The first 5 rows are patterns. Each new row is the sum of 2 different patterns, raised or lowered, with some noise. Before adding, each is slid sideways (what falls off one end comes back at the other) and multiplied by a number that may be negative. Names go in the order of the patterns.
Known rows, each followed by the names of its patterns:
[ -3.5   1.6   6.4  13.9  10.3 -10.7   0.0   6.8  17.4  -8.1  -3.2  17.3
  -5.2 -15.2  -3.8  12.5  -9.8   9.3 -16.8  -7.0 -12.9  -3.0   0.5   6.0
   3.0   6.7   6.3 -10.7  -7.0 -17.9] -> refe
[ -6.0  -8.2 -17.1  -6.0  12.1  16.8  -6.4  -0.7  -3.8   8.7   9.5  14.3
  -8.4  -8.8  -7.3  -6.4  -8.6 -10.2 -15.6 -12.9 -14.2  13.3  -7.1  -9.3
  17.1   8.0   3.3 -14.5  -5.7   3.3] -> naf
[  7.2  -9.7 -14.5  18.2  -0.3  -1.8  -2.4  -2.4  10.0 -17.2  -0.4  -6.5
   2.9  14.2 -17.6   8.1   2.3  -6.3   1.9  -1.5 -17.5  -7.5  -9.6   5.6
  16.2   0.9  -0.3  -6.0   2.5  11.6] -> zeli
[  0.6  14.9   7.8  -6.1  -1.6  15.7 -12.7   7.2  10.3  -7.8 -13.8  -3.4
  -8.9  -9.7  -0.1   3.0 -17.5  10.5   2.0   7.0  -8.3 -13.7  16.3  -9.2
  -9.5   5.2 -15.1 -13.2  -0.3   1.8] -> Duna
[  2.0  13.1   7.2   1.6   2.6   4.7  -8.9   7.8  10.3   1.8  15.5  -4.1
   0.2   4.5  -1.2  13.9  10.4  -9.5 -16.5  12.3  -1.4   8.3  11.5  13.7
  -6.0 -17.2  -0.6  11.4 -11.3 -13.6] -> Kudir

New rows. What belongs after each?
[ 11.3  19.4  20.8  -7.7  16.5  11.0  -2.7 -15.9   5.0  26.2 -20.5  20.2
  -4.4  -7.0   4.4  10.8   3.9   6.7   4.4  -3.6   1.1  -1.9  -2.8 -27.4
  11.5  -1.9   0.7  24.8  26.9  -5.2] -> refe Duna
[-12.8 -13.2   3.3  -6.7 -17.5 -22.0  -9.4  -6.6 -19.5 -32.0 -25.3 -22.2
  -4.3 -19.1 -13.1  -4.1 -12.1 -11.1 -32.1 -11.8  -8.3 -17.8 -16.2 -31.0
 -21.4   3.3  12.3 -22.7 -12.1 -18.6] -> naf Kudir
[  2.1   7.8  -9.5  -5.6 -13.3   5.5 -12.9 -13.6 -26.8 -20.4   4.0 -26.2
 -25.6  -5.1 -15.6  -8.2 -19.1   8.1  -6.9  -8.6  -3.7 -12.8 -28.9  -3.3
 -28.0  -8.6  -2.0  -1.7   1.7 -31.5] -> zeli Duna
[44.2 19.4 34.3 25.6 10.9 18.7 27.7 48.6 46.7 24.2 40.0 35.3 32.6 33.3
 33.1 22.1 17.2 42.0 36.8 24.9 24.0 29.5 30.9 20.6 32.1 22.5 34.4 34.8
 10.9 43.3] -> zeli Kudir
[-11.2 -21.2  -1.5 -31.2 -30.9 -27.5 -10.1 -13.4  -3.4   1.3  -7.7 -29.2
  -3.8 -17.9  -1.9 -28.8 -14.2   9.2 -31.3 -23.8 -13.8  -8.4 -15.6   0.7
 -32.7 -23.9 -28.1 -30.5 -22.3  -6.4] -> refe Duna
[ -8.5 -39.4   2.7 -22.3   7.0 -14.1 -12.1   0.8 -21.1 -27.1 -12.8 -32.9
 -29.7  -6.1  -6.8   4.4  -0.7 -10.5 -24.6 -26.9 -12.7 -12.7 -10.0 -13.3
 -36.5 -16.7 -14.4 -37.6 -17.1   0.3] -> refe Duna
[ 12.5   8.5  -8.4  11.4   7.3  -4.6   8.6   6.2   4.7  -0.9   5.2  -2.2
 -26.5   3.6   5.3  -6.4   1.6  -2.5  12.3  11.5  -5.2   7.0  13.2  19.8
 -20.1   9.0 -13.0  24.8  20.4  -0.5] -> refe Duna
[-20.9   1.2   3.2   5.6  12.7  16.9 -14.5 -16.4   4.1 -21.0 -15.5 -22.0
 -13.2  -5.9 -34.1  16.8  -4.8 -19.9  24.2  13.9  -2.5 -21.0 -11.1 -16.0
 -18.0  -7.1 -20.4 -25.8  18.1   4.8] -> naf Duna
[  3.1 -10.4 -21.8 -15.5   2.0 -31.9 -23.0   3.1 -32.8 -19.8 -22.5 -14.6
 -18.5   1.8  -4.1 -13.2 -11.9   8.6 -20.8 -10.9  -6.5 -31.3 -27.6 -13.8
 -15.1  -8.7  -5.6 -15.0 -30.6   3.7] -> refe Duna
[-39.1 -16.3 -18.3  -6.2  -4.4 -35.6   6.0  -7.4 -13.4  -6.3 -17.6   0.3
 -24.0 -17.2 -19.8 -20.4  -9.7   1.4 -20.4   1.6 -25.1 -37.4 -11.1  -5.2
  -7.2 -10.7 -18.5 -21.1  -8.0  10.2] -> zeli Duna
[-23.5 -13.6 -20.6 -23.0 -29.0 -19.9 -38.0 -17.4 -28.2 -22.2  -9.9 -27.5
 -28.7 -42.8 -25.2  -7.1 -47.4 -29.3 -21.5 -20.0 -17.1 -25.7 -36.7 -26.7
 -40.6 -14.6  -6.5 -22.7 -13.8 -34.2] -> zeli Kudir
[ -5.8  -9.4   9.8  11.5  -1.1   0.1   0.5 -24.0 -15.2 -12.1  -5.3 -18.3
  12.4  -2.4  -5.6  -4.2   7.9   2.9  15.4  -0.3  -7.5   4.6   7.2 -24.9
  -9.1  -0.7  -2.4  15.2 -29.2  -1.0] -> refe Duna
[  9.8  23.3   5.8 -20.2   6.5  -0.3   2.3  12.1  -5.1  -4.3   8.6  16.4
  18.0   3.6  -7.5   9.1  10.0  20.8  11.9   4.6 -16.4  17.0  22.6 -27.8
  -2.6   1.1  15.6   9.3  -9.5  23.0] -> naf zeli
[-17.4  -3.4   4.3  -7.6 -18.3  -4.8  -1.8 -13.0  -1.8 -11.5 -10.8   9.1
   1.3   5.2 -17.9 -13.4  -0.6 -15.8  -4.6 -14.3  -9.1   7.5   1.8 -12.9
   2.3   7.0  -4.3   6.1   2.0 -15.1] -> naf Kudir
[  1.2  10.9   7.1  -4.8  16.1   7.7   2.6  17.9  -6.7   6.4  10.9 -13.5
 -10.0  -6.9  23.3  -3.9  -6.3  -1.6  12.3  23.2  -8.0  -7.8 -12.0   1.4
   9.1  11.3 -11.1 -13.0 -17.2  -5.0] -> naf Duna
[ 16.2   3.3  11.5  21.5  21.1  -1.9  25.2  22.2 -11.0   4.1  23.3  34.8
  18.2  -2.6  42.5  29.8  17.7   1.1  -4.8  30.4   5.0   8.5  30.0   6.5
   9.0  30.6   8.6  27.4  10.7  -2.0] -> zeli Kudir
[-19.1 -10.5  -7.2  15.6  31.1  14.6 -18.3  16.0  22.6  20.1 -16.7  -8.0
  18.4  -2.6 -15.4   8.7   8.9 -15.0  10.8 -25.6   1.2  -7.5  -3.2   7.4
  -3.9  -3.9  19.3  27.0 -18.0  -1.1] -> refe Kudir
[-17.1 -12.2 -14.1 -18.8 -33.2 -10.8  -4.2  -5.3  -6.8   0.2   0.4 -14.4
 -17.3  -4.8  -6.3 -18.0 -26.8  11.4 -15.5 -20.1 -13.9 -23.6   0.3 -23.9
 -12.8 -14.0 -16.4  -6.4 -15.6   9.5] -> zeli Kudir
[-21.4 -19.1 -10.5   1.5 -13.0   5.8 -10.4  -4.8  -5.2  -6.5  15.2   4.7
  -6.6 -15.8 -22.6   3.5 -20.4 -16.7 -12.3 -16.8 -15.7  19.2  -4.6  -3.5
   1.6 -12.5  -3.7 -17.2  -5.6  -4.7] -> naf zeli
[-21.0   8.7  -2.1  -4.3  -8.4  -9.4  14.6  -8.3 -20.5 -13.6 -12.0 -13.9
  -3.7  -8.7 -12.1  -6.6   3.2  -6.6  -2.2   8.0  -9.6   5.1  11.2  -4.4
  -5.2 -17.2  -9.2  -6.5 -17.6 -10.2] -> naf Duna
[-14.2 -12.7 -30.0 -31.0 -11.8 -30.3 -18.8 -10.8 -18.5 -26.7 -21.7 -21.6
 -27.2 -15.0  -5.7 -22.1 -25.1 -19.3 -23.7 -12.3 -22.3 -21.7 -19.4 -19.4
 -34.7 -19.6 -26.4  -5.8 -28.3  -1.4] -> refe Duna
[12.1 16.8  4.0 18.6 16.7 16.6 19.1 17.8 29.0 33.7 16.8 11.4 14.5 43.3
 13.0 13.8 28.4 11.8 14.6  3.9 25.3  6.2 27.3 15.6 -0.5 15.0 17.5 14.7
 22.0 19.7] -> refe zeli
[  3.8   3.4  14.6  -5.3  12.3   6.1  13.1  -1.7  -7.2  13.4 -15.0 -11.6
  -2.6  10.4  -7.1  -9.5  -2.9   9.8  24.8   5.6 -11.1 -18.2   6.1   8.9
   7.9 -16.0 -18.3   1.3   6.7   5.9] -> naf zeli
[-16.2 -10.0  -6.6 -25.1 -12.9 -20.8 -10.2 -14.4 -16.3 -32.3 -17.8 -17.7
 -14.8  -1.8  -2.5 -13.4  -8.9   1.2 -26.9 -12.4 -16.8 -19.5 -18.8 -10.1
  -9.6 -12.1 -18.3  -8.9 -19.1   8.2] -> refe Duna
[-15.1   6.9  -4.8 -15.3   2.3   0.5 -13.0  -3.4 -13.5 -19.3  -3.9   1.3
  10.7 -25.3  -3.5  -5.9 -18.5  -1.5  -1.8  -2.9  -8.3   0.7 -20.6 -20.3
  -9.4 -19.1 -33.3   9.9 -19.0 -26.1] -> refe Duna
[  8.5 -21.7 -27.5 -16.2  -7.0 -21.9 -14.4   3.0 -11.4  -1.0   2.9 -29.3
 -25.4 -37.2 -18.7   7.4 -31.2 -12.7 -26.4 -14.4  -0.4 -23.0 -12.1  -4.1
 -14.6 -45.4 -14.1 -20.0   1.6 -25.0] -> refe Duna
[ -8.2   1.1  -3.0  12.6 -22.0   9.4  -4.4   7.2  -4.3  -3.8  19.8  -1.5
   0.4   2.5 -15.4 -21.3   1.4   5.4   7.4  24.8  18.0 -10.3   2.6  22.2
   5.2   4.0  11.5   8.7 -12.5 -11.0] -> refe Duna
[-26.6 -16.9  -1.9 -12.1 -17.1  -7.4  -4.3 -21.9 -14.4   2.4  -3.9 -26.6
 -13.9 -11.5 -12.0 -23.9 -19.1   0.6 -30.8 -11.8 -15.6  -3.4 -33.7 -14.6
 -18.1 -17.0 -20.1   1.0  10.1 -20.5] -> refe Kudir
[ 14.7  30.7  32.9  10.2   1.4  17.4  21.3   1.1  -1.7  19.2  23.0  18.5
   6.4   5.1  30.3  19.6  13.6   5.7  -1.4  18.5  25.4  19.3   9.6  -1.2
 -11.3  16.4  17.9  23.3  15.2   9.1] -> naf zeli
[  1.2 -11.6  18.5  11.1   5.8   1.0   6.3   4.7  11.3  20.1  17.7  -1.0
   8.4   8.1 -22.0 -18.6 -10.8  21.3   6.7  -8.5  -7.1  14.7  19.1  -5.7
 -11.3  -6.7   9.2  -8.0  11.2 -17.2] -> refe naf
[-18.7  -2.1  -6.9 -12.5  22.0  -4.5 -15.5  -0.2  -1.3   9.3   5.3  -2.5
  14.9 -14.5 -30.9  -9.1   3.7  -6.7  -1.5 -27.5 -15.9  -7.5   5.3 -21.9
  -0.7  -1.7   2.6   2.2 -21.7   5.2] -> refe zeli
[ 3.4 16.2 33.3 25.3 19.5 14.9 -0.6 19.8 14.8 16.8  9.3  1.2  0.0  2.0
 21.7  4.7 14.8 34.8 32.6 19.2  1.6  4.6  9.0  3.6 16.2  1.9  5.9 15.3
 35.0 12.5] -> refe naf
[  0.2  -3.7 -10.1  20.8   0.0   2.4  -0.7   0.5  21.6  -2.4  -2.0  10.7
 -13.1  -1.4  11.3   6.8  13.9  14.3   9.7   2.5   2.5  26.2   0.3   4.3
   2.6   5.9  -8.3   5.7   2.9   3.6] -> Duna Kudir
[ -8.7  -4.8 -21.0 -11.6 -19.3  -0.4  -0.6  -2.2 -21.0 -29.2 -17.7 -18.3
 -18.5 -24.7 -14.8 -20.1   2.2  -8.6 -13.7 -17.0 -21.9 -17.2   1.4  -7.1
 -12.1 -35.6  -4.7  -8.4 -40.1 -18.3] -> refe naf
[  1.6  -1.4   1.5  -2.8 -12.8  -8.2  -7.1  -9.7   4.0 -11.6 -39.3   3.1
 -17.8 -13.8  -2.9  -6.5 -12.3   9.9  13.3 -25.4 -13.1  10.0 -17.6 -10.8
 -23.0  14.9   4.0 -18.4  -3.1 -12.4] -> zeli Duna
[-13.3 -30.7 -12.1  -1.8 -13.0 -28.2 -13.5 -28.3  -4.5   8.6  -2.8 -12.1
   6.4  -8.9 -10.7 -27.5 -20.2   3.3  -8.1   1.4 -20.0 -16.0  -4.2  -6.8
 -23.4  -1.1 -11.9  -7.6 -15.6   9.7] -> refe naf
[ -6.8 -15.4   2.2  12.4  -5.2 -22.8 -13.1   1.3 -18.2  -8.2   5.5 -20.6
 -26.0 -11.4 -25.8 -11.2  -7.6  -9.5 -19.5 -11.9 -14.8   5.9  -0.2 -26.8
   3.2 -22.0 -25.1 -15.2 -14.5  -1.6] -> Duna Kudir
[-30.3  -9.7 -17.8 -39.2 -38.2 -32.4 -22.2 -30.4 -38.7 -23.3 -26.9 -24.3
 -40.1 -39.2 -20.9 -22.8 -29.9 -31.9 -26.5 -33.0 -13.6 -13.0 -46.2 -13.8
 -39.7 -36.6 -32.6 -23.4  -9.9 -14.3] -> zeli Kudir
